There are 4 nested groupings, the coarsest first. Each group lies inside one group of the grouping before and may be the whole of it. The rows also spread widely along 17 directions, which tell nothing about the answers.
Some rows, each with its group in each grouping after it:
[  9.2   8.5   8.0  10.5  29.4   2.9 -29.6   7.1  -6.3   3.1  37.5  15.4
  -8.7  10.0 -20.5   8.4   3.1   0.5  -5.5 -11.7  -3.6  -3.0 -14.5 -11.3
  -4.0   8.6  -3.1]
suz j_255 j_366 j_617
[  0.6  29.0  11.9   0.9  -1.2 -12.6 -24.4  46.4  -5.5  35.3 -32.3 -35.8
   3.4  17.3 -27.3  27.5  -0.5 -19.0  26.1  19.5 -15.1 -30.1  10.2   1.6
  19.7   8.4   0.6]
tife j_378 j_562 j_762
[  9.0  21.3  24.6 -25.4   2.6  33.7  -2.6  31.7   8.4 -31.2  14.4 -19.6
  -8.7  19.2  18.2  18.8 -12.8  -9.6  -6.3  -3.0   3.0  -1.8  34.4  -4.3
 -26.1 -33.9  -6.0]
Fezig j_837 j_576 j_363
[-15.1 -13.9  -3.7  16.3   2.1  14.4   8.2 -13.2 -13.5  10.3   3.9  37.5
 -11.3  -5.8   6.3 -15.1  26.3  14.4  -5.2  18.8   3.4  21.6  14.8 -13.2
  -0.4 -14.5  -9.9]
tife j_727 j_85 j_116
[ 24.9  -0.8  15.4 -11.7   0.8  19.0 -21.7   7.0 -22.3   2.3 -23.6 -26.8
  -0.1   6.7  18.4 -12.7  -4.0  21.2   7.2  19.5  10.9   6.4  45.1  -9.3
 -18.4 -21.0  12.4]
Fezig j_837 j_437 j_923
[ 13.9  21.5 -15.2  -6.9 -11.2   6.2 -12.5   3.8   5.5   5.5  -3.0  -9.3
  18.6   0.5  13.0   6.7   9.3   0.6 -11.1 -12.5   3.2   6.0  19.1   4.9
  -4.6   6.9  13.7]
suz j_160 j_274 j_271
[  1.4 -16.2 -10.4  26.3   7.2  29.1  11.9  12.1  21.1   3.5  20.5   0.2
 -12.4  16.3   3.0  12.9  14.5 -26.4   2.7  30.2   8.6  11.3  12.9   4.6
   8.3  -3.4  -6.4]
Fezig j_145 j_873 j_403
[ -4.8  24.8 -28.3 -10.4 -44.0  -6.6 -29.9   1.8   0.0 -22.4  11.1  -2.6
  28.6 -27.6  15.3  10.0  14.9   8.9  -1.9 -12.6  -8.3   5.8  -4.6 -11.7
   6.2 -14.5  -4.5]
tife j_378 j_768 j_610
[ 20.9   6.8  -2.2 -12.8 -27.3 -17.8   9.5   9.3 -12.0  -9.4 -45.1 -40.2
   1.8  -9.6  19.1 -14.9 -13.4 -20.0   5.4  24.4   3.1  -1.7  15.1  -9.1
   5.0 -42.8  10.6]
tife j_378 j_587 j_911
[-13.3   9.9  17.4  15.2 -30.2   5.9  23.3 -29.7  38.2  -4.3  26.1  19.1
  10.9   0.0  11.3 -13.1 -17.6 -12.2   2.2 -16.2  13.2   6.0 -29.5  33.0
  15.5  -2.9  14.2]
tife j_662 j_472 j_559
[  1.2   0.9  23.4   1.4 -39.7 -10.3  -6.3  -3.0 -11.2  19.0   7.7 -52.9
   4.9  19.7  -4.7   2.1 -27.6  27.6  -6.7 -28.0   9.6 -13.9  -4.9   1.7
   2.7  -5.2 -16.2]
tife j_662 j_935 j_291
[-15.2  19.2  20.4 -39.3   6.4 -15.3 -18.1  19.0   1.3  -4.7   1.8 -41.2
   9.4   6.4 -20.4  16.2 -41.9  -5.0  15.8 -28.8 -10.6 -34.6 -16.5   2.3
  -9.2  21.3  -7.7]
Fezig j_837 j_360 j_675
[ 16.4   3.0 -12.3  21.7  15.7  -5.4  16.0 -22.9   6.2 -16.3  15.3  -4.2
 -10.4  -0.3  -0.9   4.4   8.8  22.8 -27.5 -13.6 -21.4 -10.1   8.9  -0.3
 -19.4  -4.1 -15.0]
Fezig j_837 j_437 j_311
[-11.3 -42.6  27.5 -23.9  48.4  -1.3  -8.7  23.7 -15.3 -25.4  -7.8  18.3
  -5.3   0.2  17.0   5.9  -0.9  -4.7  27.4  19.9 -14.0   3.9 -10.0  44.1
 -24.9  13.6 -23.5]
Fezig j_715 j_89 j_427
[  8.0  16.0  22.4  17.7  -1.9  14.2 -14.6  18.9   5.9  25.8 -10.8  10.8
  -7.6  10.0  14.0   0.2  13.5  -9.6   5.3   0.9  -1.4   2.4   8.2 -10.0
   1.7  -8.9   4.3]
tife j_378 j_768 j_737
[ -3.0   0.5  -0.1 -22.4  -4.4  12.7  -8.4  29.2 -18.9  -3.0   4.0   7.1
 -19.3   7.2   7.3  11.2  11.0  11.9  -6.8   1.6   9.4  15.6  16.5 -16.3
  -0.6 -23.1  -6.0]
suz j_160 j_274 j_358
[  2.2   1.4  20.7  11.4  34.7   2.5 -15.7   1.5  37.6  17.1  -5.6  -7.5
 -14.8  10.6  23.2   8.3  10.1 -11.2  -5.7 -30.6  -4.9 -21.2  -3.2 -26.1
   0.5  29.1  -0.5]
suz j_861 j_952 j_788
[  9.4   8.9  11.1 -20.1   1.3  15.4 -18.9  25.9 -13.6  25.3   5.4  18.9
  -0.6   8.6   6.2   2.8  -4.3 -13.4  -1.7 -11.6  18.3  18.6  10.6 -21.4
  -2.0  -9.5   7.5]
tife j_662 j_935 j_921
[ 12.6  22.5  41.2  15.2   5.5 -17.6   2.1  -9.8   2.3   9.4  -7.2  -1.8
 -17.9   9.3 -24.1  -5.9   1.5  22.9  -0.9 -14.3  -4.5 -40.1  -5.6 -51.9
   9.4 -48.4   8.0]
Fezig j_715 j_89 j_218
[ 21.4  61.2   9.7  -0.9 -23.0  16.9 -64.0  37.1  19.9   5.6  39.1 -11.5
  -1.5   7.2   9.5  18.9 -21.1  -9.7  -3.7 -41.3  -7.2   3.5 -18.4  -6.0
   0.9  11.5  14.4]
Fezig j_837 j_437 j_311
[-35.4  -7.3  -5.7 -20.8 -25.6   5.9  -8.3 -14.7 -28.0 -15.0  25.4  -1.5
   5.4 -11.0  -2.3 -15.0 -18.5  21.7   2.8  10.0  13.6  27.0  -9.4  32.6
   0.5   5.4 -15.4]
suz j_255 j_366 j_617
[-21.1  12.2  -7.1  -8.1  15.3  -5.2   8.4 -12.4   6.5 -23.3  12.3 -36.7
 -12.1  -1.5 -29.5 -14.1 -42.5 -21.0  13.3  31.1 -11.0 -15.3  -8.5  -0.5
  -6.2   5.7  -3.2]
tife j_378 j_768 j_610
[-22.5  -9.8  18.7 -25.2   2.9  27.2 -22.7   0.7 -14.7   8.4   6.6  16.2
  -5.4   3.0  -9.4  -3.4   4.1  49.6  26.2   9.1  18.4   3.1  23.1 -13.7
   0.1  -3.8   9.3]
Fezig j_837 j_437 j_311
[ 42.1   4.5  16.0  21.0  10.1  -4.1  -5.7 -14.0   3.5 -15.2  23.7  10.8
  14.5   6.9  -6.6   0.3   1.4   5.0  -8.5 -14.2  -2.3 -11.0  -5.0  -7.7
 -12.2 -30.3  12.6]
tife j_662 j_935 j_921
[ -8.5 -21.2 -33.6   9.7   5.8  -8.1  -3.8  -7.1  15.9  11.1  22.6  18.6
   9.7 -15.0  -9.4  15.1  18.8 -17.3   5.5 -12.4   3.8   0.1 -24.4 -13.4
  21.0  24.1  -4.6]
Fezig j_837 j_437 j_311
[  5.3  13.6  29.7  15.5  -8.6  37.8  -4.7 -10.1  -4.4   9.3  35.3   5.9
  21.3  18.4  -1.6  -1.9  11.2  -0.3 -16.7 -13.2  16.6   2.7  28.2 -30.1
 -20.6 -29.6  -9.1]
tife j_662 j_935 j_921
[ 17.7  15.2 -17.3  14.3 -26.6 -23.5   3.6 -27.6  21.0  -2.8  -0.6 -27.6
 -10.6 -11.5  22.8 -12.4 -18.0  16.8 -27.6 -27.7  -8.1  -2.4 -14.9  -5.8
   4.0   2.7   1.9]
tife j_662 j_935 j_291
[ -0.4 -26.5 -39.1 -10.5  19.4  -1.3  22.2  11.8   3.2 -30.6 -13.2  12.1
  -5.9 -16.3  -5.6   0.2  12.1 -20.3  25.1  45.9  -4.8   5.1  -0.7   1.0
   1.4  -4.5  14.2]
suz j_160 j_274 j_271
[ 52.8   5.4 -11.9  -7.5  17.0   0.5 -24.8  -9.9 -14.6 -21.9  20.0  12.6
  10.8  -4.5 -25.2 -15.8 -10.7  22.1  10.9  -4.4   8.5  -2.3   0.1 -36.2
 -16.5 -35.2  48.4]
suz j_861 j_952 j_788
[ 12.8  17.0   9.0  15.1  -6.9  11.9 -16.9  -5.2  -6.6  22.7  28.3  -6.4
  20.4   9.8  -8.1  -8.2  -3.8 -38.3 -14.0 -13.0  18.7  10.2  -8.0 -11.9
   0.3  -2.1   6.2]
suz j_160 j_274 j_358
[ 15.0 -15.1   2.3  17.1  -9.9  12.8  30.9   8.8  17.2 -12.7  -2.0  -0.5
   9.9   6.4   8.6   1.9  15.7 -16.3   9.8   4.3   2.2  -6.0  -0.8  -8.4
 -11.2 -22.1  10.5]
suz j_160 j_274 j_358
[ 32.2 -24.7 -20.6 -13.2  15.0  21.4  -5.5 -10.1  19.9  24.5  24.3   1.9
  12.2  27.9  10.5  13.1   5.3  -3.8 -20.2  -5.2  51.9  25.9  44.9  10.4
  15.8  -3.9  22.6]
Fezig j_715 j_89 j_427
[-21.3   3.2 -20.0  10.7 -16.4  -5.7  33.9  17.0 -16.5  -7.6   5.4  -4.6
 -19.4 -12.6  -0.8  -7.5 -10.1  -7.9  -9.6 -12.1 -33.8   5.3 -31.9  -8.0
 -34.1  15.6 -37.3]
suz j_255 j_366 j_617
[ 18.7  -9.4  -0.5  22.0  -2.1 -16.7  -1.0 -10.8  29.2  -0.6  11.6   7.0
  -3.3  -0.2  13.8  13.5   4.1   6.1  -3.9 -27.8  -5.0  -7.8 -29.2  25.2
  16.5   9.5   3.7]
Fezig j_837 j_576 j_363
[ 20.2   4.6 -12.8 -34.5  26.1  -5.7 -46.1   7.3 -20.7 -15.0   3.5  10.2
  -5.7 -15.5  11.0 -10.8  -8.4   2.7  -3.2  -5.4   5.1  18.5  -2.9 -20.3
 -12.2   2.0  17.2]
suz j_160 j_274 j_358
[ 23.2   1.6 -26.0  11.0 -45.5 -17.4  35.5  -0.6  36.2  21.1 -15.5  -6.1
   5.1   3.7   6.8   9.1  -4.7  -3.9   1.0 -12.9  14.8  -1.3  -7.1  15.1
  34.8 -10.1  32.8]
tife j_662 j_935 j_291
[ -7.2   9.4  25.2  -7.4   5.5   5.3 -17.3  24.3 -12.1  -3.9   2.6   0.9
 -14.6  11.0 -17.3  18.1  -2.0  28.5  21.8  10.3  -9.0 -15.5   3.6  15.6
   3.8 -10.4  -4.6]
Fezig j_837 j_576 j_363
[  6.7   7.2 -17.8 -28.8  -6.7 -21.0  -6.9 -31.1  25.1 -19.7  14.7 -18.0
  -2.4  -5.4   7.5  13.7 -16.3  39.7 -22.4 -38.2  13.3 -11.9   5.7  -1.3
  18.0  -6.5  10.6]
Fezig j_837 j_576 j_363
[-26.1  17.5  44.1 -18.4  22.9   6.2 -25.3  22.1   0.5   4.6  -3.0   6.5
  35.6   6.1  -2.2  20.3   9.9 -27.8  23.2  -5.0  -5.0 -19.3   0.5  29.0
  -4.1  25.9  -9.3]
suz j_255 j_366 j_617
[ 11.8  32.5   7.7 -20.9  12.9 -16.6 -21.8   1.2   7.7 -24.2 -25.8  -1.8
   0.0 -19.3  34.5  -3.1  -9.1  -0.9  -7.1  -7.5 -23.5  -2.1   0.3  20.0
 -12.3   3.4   6.9]
Fezig j_145 j_873 j_403

New rows, each followed by its group in each grouping:
[ -3.2  30.5 -24.4  10.4  26.0  -8.7   1.3   0.1   9.6  -4.4   6.9  -9.1
 -37.8 -15.6   1.3 -15.7 -18.9 -36.6 -23.0  -8.0 -28.9  -1.8 -25.1 -40.0
 -16.3  20.0 -12.0]
suz j_861 j_952 j_788
[  7.6  14.7  22.6  35.8 -18.3  19.7  -1.7   4.9 -13.1  67.2 -29.4 -19.6
   5.0  23.4  11.6 -14.8  12.6  22.5  -9.2  -9.5  -6.0   1.1  36.5  -8.7
 -21.2  18.4  -6.6]
tife j_727 j_85 j_116
[  8.0   9.4  -7.6  11.5  17.5 -13.2   3.8  23.4 -17.6  36.3 -19.7  14.4
  -5.2   1.8 -15.6  11.9  27.4 -19.8  -6.6  -3.2  -9.6  -8.2   3.8 -31.1
   4.6   1.2  -6.1]
suz j_255 j_366 j_617
[ 25.1 -26.6 -43.2   9.9  20.2  -2.7   5.0  11.7   7.0 -29.4  18.3  19.7
   9.6 -11.0 -16.6  19.7  33.2  -6.1  12.2   8.0 -11.6  -8.3 -10.8 -31.2
  -7.9 -10.9   9.5]
suz j_160 j_274 j_271
[ -6.2  -1.2 -10.3  -7.4  13.3  -4.0   8.4  -6.3  14.9   9.7  15.3  28.3
   1.8   5.4 -14.7  19.1  16.2   3.1  -4.5 -16.6  12.3  -4.8   1.1  -1.1
  24.0  -0.7  10.1]
suz j_861 j_952 j_788
[  5.4  60.0  -7.5  17.4 -25.2  -9.4 -56.8  10.6 -28.4  11.5  32.6   2.0
  -9.9  -6.3 -33.2  -0.5 -10.7  21.9  -5.9  -5.0 -21.8   4.4 -23.5  -6.2
  11.1  -5.3  -2.2]
tife j_378 j_768 j_610
[ 36.0  -4.5  -5.0  10.3  -6.1  10.5  -0.8   6.0  -6.6  15.9  -3.3  15.7
 -33.8   3.0  -1.6 -10.4   5.1  43.2  -0.1 -13.1   7.8   3.3   7.4 -58.4
  -6.3 -35.3  25.3]
Fezig j_837 j_576 j_363
[ 10.0  24.4 -29.9  -0.7  -2.8  19.4 -18.4  29.1  21.5  -9.3  31.0 -37.6
 -38.3   9.4   1.6   7.6 -39.5 -23.4  -6.2   6.6  -4.8  11.5  -6.4  -5.4
  -2.9  16.0   0.6]
Fezig j_837 j_576 j_363
[  6.0  21.9 -33.5   6.2 -12.0 -17.2  10.0   1.8 -39.8  -9.7  -9.0 -28.5
   8.9 -18.3 -27.4 -23.6 -23.7 -46.1   2.2  43.9 -16.9  12.1 -14.5  17.9
  -9.8  -5.4  -1.2]
suz j_160 j_274 j_271
[ -8.6  13.2  -7.0  -1.3   4.5  -0.6  -8.8  -0.1 -30.9  13.7   3.8 -38.5
  -4.6  18.7 -31.0  14.5   3.1  46.9 -15.5   5.2 -14.9 -17.6  41.0  -9.7
 -15.9   1.8 -29.8]
tife j_378 j_768 j_610
[-23.8  -4.1  -2.8   6.5   8.0   4.1  10.0 -25.5   6.7   6.9  19.7  -0.8
   8.3   3.8 -15.5  -2.5  -5.5 -20.9  -5.3  11.4   8.6   2.0   2.1  12.2
   7.8   7.9 -12.3]
tife j_378 j_562 j_762
[ -9.1  18.6 -18.3   2.6 -18.3  -7.7   8.1 -27.8  26.9  -3.9  29.6  -4.3
 -13.8   6.9  -4.3   9.6 -11.0  40.0 -26.6 -29.0   1.5  -2.9  -0.4  10.7
  13.8   1.2  -1.4]
tife j_378 j_768 j_737
[-27.9  29.7  50.6  -2.8  16.8   7.9 -12.5  -1.5 -15.1  -2.8  17.4 -10.7
 -38.3  14.2  -9.5   6.1  -3.9   5.5 -23.5   1.6  -0.9 -16.4  14.2 -23.7
   8.0 -35.6 -36.5]
Fezig j_837 j_576 j_363
[  8.9  -2.1  33.1 -22.1  -1.0   7.3 -17.6  30.7   1.0 -13.1  -1.9 -10.2
  -1.9  19.7  13.9  17.3  -8.4  21.1  17.0  -3.5   1.2  -7.6  11.5  18.7
  -7.0 -13.5   1.7]
tife j_662 j_472 j_559
[ -5.3  -1.2 -39.0 -10.9 -17.7   3.7   8.1  26.3  17.3   2.8 -15.6 -24.1
  -8.1   0.3  22.6  15.4   1.8  13.6  -3.6  -8.0 -15.6   3.8  19.7  -6.1
 -11.8  24.0  -9.8]
tife j_727 j_85 j_116
[ -5.8  43.9  10.4  25.6  -9.5  12.4  -8.4 -41.5  -4.8  12.9  36.2   5.6
  31.0  -1.8 -28.2 -26.2 -20.6 -28.3 -10.8   8.0   3.0  10.4  -5.2  23.5
  -6.0   1.6   7.8]
tife j_378 j_562 j_762
[-12.3  -0.5  -3.0 -20.2 -14.2  46.3 -11.4  31.5   7.9  19.3  17.0 -14.6
   0.6  23.4  19.2   8.4 -14.3  -9.3   6.5   3.2  21.0  26.9  29.7   8.4
 -14.0  21.4  -3.1]
tife j_662 j_472 j_559
[  8.4  18.8 -28.9  -7.9 -34.6  -8.2  -7.4   1.1  -7.8 -35.7   0.0 -58.7
  17.5 -15.7   3.1  -7.4 -24.0  12.8   2.4  -5.7 -22.4 -11.2  -3.4  -7.9
 -29.4  -2.0  -5.5]
suz j_861 j_952 j_788
[-16.7  -9.7  45.1  15.5  16.7  20.1 -22.9  -1.7 -18.6  40.3  18.3  29.7
  15.1  14.4  -8.8 -12.3   7.0 -19.7  13.6   3.7  15.4  12.9  -5.4   6.4
   1.8  10.9  -8.1]
tife j_727 j_85 j_116
[  7.3  15.4 -17.1 -13.4  -9.9 -10.8  -1.3  13.1  -8.8 -19.8  -0.1 -43.2
 -14.5   2.0   0.4   4.9 -28.1   4.5 -12.3   7.4 -14.5  -3.4   7.6   3.7
 -10.6  -5.4 -14.6]
tife j_662 j_935 j_921
[  0.3   2.6   6.4   0.0  10.2  12.1  23.6 -22.3  -7.3   5.2   4.6  13.0
 -14.2  -0.5 -11.1 -34.8 -20.5  -2.2  -2.4   1.8   8.1   7.7   4.3 -38.9
 -24.5 -22.4  11.4]
tife j_378 j_768 j_737
[  0.0  30.1   0.8  -4.2 -29.9 -13.8 -21.5  -3.7   4.4  -1.6  21.5 -26.5
  26.6  -5.2 -16.6   1.1 -32.4 -10.1   6.1 -17.9  -1.7 -11.5 -27.1   9.8
   8.3   5.6   5.5]
tife j_662 j_935 j_921
[  0.7  16.5  38.1   9.8   0.8  22.5   0.4  10.9 -20.6  -1.9   6.4  14.9
  -1.3   3.3   0.5 -26.2 -26.4  20.0  15.9 -10.0 -31.3   3.1 -16.3  12.3
 -61.8  11.6  -4.9]
tife j_662 j_935 j_921
[ 11.3 -33.1  16.4  -8.3 -28.5   4.4   9.4   5.0  -2.1  42.8 -15.6   7.3
  12.9  14.7  32.8   0.8   9.0   2.9  -3.5 -33.9  34.7  19.6   8.4  -0.8
   7.4 -10.2   4.1]
tife j_378 j_587 j_911
[  1.7 -40.2   4.3  -7.3  14.3 -27.2  21.6   9.7  46.0 -43.3  -2.2   7.0
  -9.8   3.8  -8.1  37.0  18.1   8.6  34.1   4.9   1.5 -42.5 -19.3  -9.0
  37.1 -37.3  10.6]
tife j_378 j_768 j_737
[ 15.1 -36.7   8.7 -18.4   8.0  -5.9  -8.0 -31.0  -4.6  -5.2 -19.7  -9.3
  20.8 -19.3  36.0 -33.9 -16.6  -1.4  11.2 -10.5  17.8  12.5  -4.1   2.3
 -19.6  10.3  15.1]
Fezig j_837 j_437 j_311
[  0.3 -15.6 -19.1  33.2  22.3   8.9  39.9 -25.1   2.7  18.4  -8.8   9.4
 -17.4  -1.1  -5.6 -37.4  -8.3 -27.0  -1.6  37.0  -3.6  16.6   5.3  -1.8
 -13.2  11.7   6.0]
tife j_727 j_85 j_116
[-37.9  -5.1  19.9   6.2   1.6  -5.9   1.1  -2.4  -6.8   3.7  -2.0   0.8
  17.4 -10.2 -11.1  -2.1  -3.6 -20.5  27.7  13.8 -16.5 -10.3 -31.2  31.6
  -0.6  25.4 -22.1]
Fezig j_145 j_873 j_403
[-28.3   2.8   7.8 -18.0  12.6  -4.0   4.9  -7.3   2.5  -2.4  -2.7  37.9
  -9.1 -18.2  -5.5  -4.6  -2.4   7.5  17.2  -1.5  -6.2  -1.1 -17.6   4.4
   6.6   8.7   4.8]
Fezig j_837 j_437 j_923
[ 36.9  -5.6 -16.6  -0.3  -7.1 -17.2  24.1 -50.9  28.7 -34.2  -4.7  45.4
  17.6 -30.1  23.3 -22.3   7.2  46.7  -4.8 -37.9  -4.6   0.0 -15.9  -6.2
 -17.3 -25.6  44.0]
Fezig j_145 j_873 j_403
[  9.3 -35.0  17.8  -6.4  -8.4   7.2  23.0 -20.2  24.1   4.9  -4.4  24.3
 -12.7   7.6  12.1 -21.6  -8.5  24.3  21.0  -2.0  43.7   8.5  -5.9  -2.1
  23.6 -24.1  46.8]
suz j_255 j_366 j_617
[ 10.5   0.0 -19.9  -0.3 -12.1  12.2  18.9   1.3  17.7 -14.0  11.3 -25.4
 -31.5   6.4   7.7 -15.3 -40.0  17.2  -2.7   0.6  -5.3   6.5  -3.2  -9.1
 -21.4   3.2   8.6]
tife j_662 j_935 j_921
[  3.2  17.9  16.8  18.2 -41.5   4.4  27.5  12.9  11.4  15.6 -34.9  26.3
   8.1  -2.9  13.7  -5.1  12.3   1.8  21.2   5.9  -9.6   1.5  -2.0  22.3
   4.1 -23.9  21.2]
tife j_378 j_562 j_762
[ -5.8   6.4  28.8   2.9   2.9   7.3 -13.7   2.3 -14.4  -1.0  25.1   2.1
  -6.2   6.2 -24.1  -1.4 -13.5  -4.6  13.4   6.5   6.3  -6.3 -14.1  -4.4
   5.6 -21.4  -4.3]
Fezig j_837 j_576 j_363
[ 16.9 -48.9 -47.6  10.5   4.5 -24.3   9.8 -20.9 -18.0  -8.7  -3.0  11.7
  -2.2 -22.9   8.5 -20.6   3.7 -12.1  -1.2  27.7   7.2  29.8 -14.6   6.2
  11.3  -6.9   0.6]
tife j_727 j_85 j_116
[  6.7  -0.9  17.5   4.9  -7.6   2.0   8.1   1.8  -0.7  14.1  -9.9 -13.2
 -25.4  14.7  14.6  -7.3  -8.4   4.8  -8.9   6.2  10.1   5.2  12.2  -3.5
   8.1 -19.2  -3.7]
tife j_662 j_472 j_559
[-21.0 -33.8 -14.8 -33.9  -9.9   0.6   5.9  -0.8 -20.6 -10.5  -8.1 -41.4
  18.6  -1.4   3.9  -3.6 -20.6   7.7  17.0  13.6  12.4   6.2  11.9  25.7
 -12.7  17.0 -12.9]
suz j_861 j_952 j_788
[  8.3 -30.1  16.7  -5.4   8.6   1.8  -3.4  18.5  19.7  11.2 -17.3  -7.1
   9.7   7.3  22.9   4.8  -5.8 -16.5  29.7  -8.8   4.5  -4.2 -14.8  14.5
  -5.7  23.1   9.5]
Fezig j_145 j_873 j_403
[-33.6 -36.9 -12.6  -9.1  -4.7  17.2  15.6  -0.6 -18.2 -10.8  -0.3  19.4
 -11.4 -12.0   9.7  -6.4  15.3  10.6  15.8  43.7   9.2  24.9  14.2   8.1
   3.8  -9.3 -21.1]
tife j_662 j_935 j_291
[ 18.5 -10.0 -26.1  32.3 -10.8  24.6   2.6  33.9  -8.6  28.9 -11.8 -10.5
   1.3   2.7  11.2  -3.4  16.2 -38.1   7.7  22.6 -11.3  19.8  10.7 -25.2
 -24.5   7.7  -9.9]
tife j_378 j_562 j_762
[  1.7 -19.8  18.8   0.4  29.0 -19.6 -29.3  -5.7  17.5  24.1 -52.8  -5.5
   2.8 -12.7  53.6 -12.3  15.8 -38.4  13.7  22.8  15.2   7.1   1.7  32.8
  34.8  34.8  11.7]
suz j_255 j_366 j_617
[  7.9 -12.5 -22.9  -2.8  18.7 -13.6  21.3 -19.8  23.3  -6.5  17.1 -17.2
 -25.2  10.1  -5.7   3.0 -19.8   7.6 -20.8 -20.6   5.2  -7.9  -6.6  -7.4
   5.2   9.0   3.2]
suz j_861 j_952 j_788
[-17.6  -1.4   3.3  25.8 -25.5   6.9  21.3  15.5  -1.8 -27.9  -9.8  48.7
 -26.2 -26.3  52.3 -13.1  26.7  -2.9  -3.6  15.5 -32.3  32.0 -20.4  21.4
 -12.4 -22.5 -29.0]
tife j_727 j_85 j_116
[  6.4  20.3 -13.6   5.1   7.9 -26.9  -5.7   3.4  14.4  -3.1   1.3  13.9
   9.4 -16.1 -10.3  18.3   2.6 -13.3   5.0 -19.8 -25.5 -17.3 -31.7  19.1
   8.7  18.6   2.6]
Fezig j_837 j_576 j_363
[ 11.1  22.4  46.5  -3.3  10.3  -2.7   3.5  -0.5 -12.3   1.2 -13.1 -19.7
 -31.8  20.3  -1.3 -12.1 -20.4  34.4 -11.8 -10.0 -11.0 -21.3  17.2 -23.1
 -21.6 -30.9  -4.6]
tife j_662 j_472 j_559
[  6.1 -46.9  37.1 -18.1 -12.2   7.8  11.5 -10.7  19.9 -24.2  -2.6 -19.8
  10.6  17.7  21.0  -0.3 -15.1  30.1  27.6   4.7  32.6 -11.0  10.9  21.2
   7.0 -27.9  14.7]
tife j_662 j_935 j_921
[ 26.1   8.3  15.6  10.2  18.5  10.5  -7.4 -33.0  11.6  25.5 -12.8  -2.5
  19.2   3.3  13.5 -24.4  -9.1  -5.5  -2.5  -5.4  13.1   3.0  21.2  13.9
 -10.5  17.1  30.7]
Fezig j_837 j_437 j_923
[ 11.3  31.8   6.7   3.4  15.6  37.7   1.6  15.6   1.2   4.1  14.7 -16.0
 -12.8  17.9  -6.4 -12.5 -20.9 -17.4  -7.3  -0.2  -6.2   1.0  22.9 -31.7
 -40.4  -2.1   8.1]
suz j_861 j_952 j_788
[ 27.9  31.1 -11.8  25.4  14.4  29.3  -0.6  -5.4  -6.2 -10.1  24.5 -10.4
 -11.5  13.3 -16.2 -17.1 -15.6  20.7 -11.3  10.1 -21.6   4.7  20.3   1.2
 -44.6   3.3  11.7]
suz j_861 j_952 j_788
[ 13.1  -3.2   3.3 -23.3  55.7  -5.5  24.6 -10.9  12.6 -14.6  -5.1   5.3
 -19.5  12.8  -4.3  -1.5 -18.2 -19.5 -11.3   6.9   7.7  -4.7  18.6  12.8
  -3.9  -5.3  17.4]
suz j_861 j_952 j_788
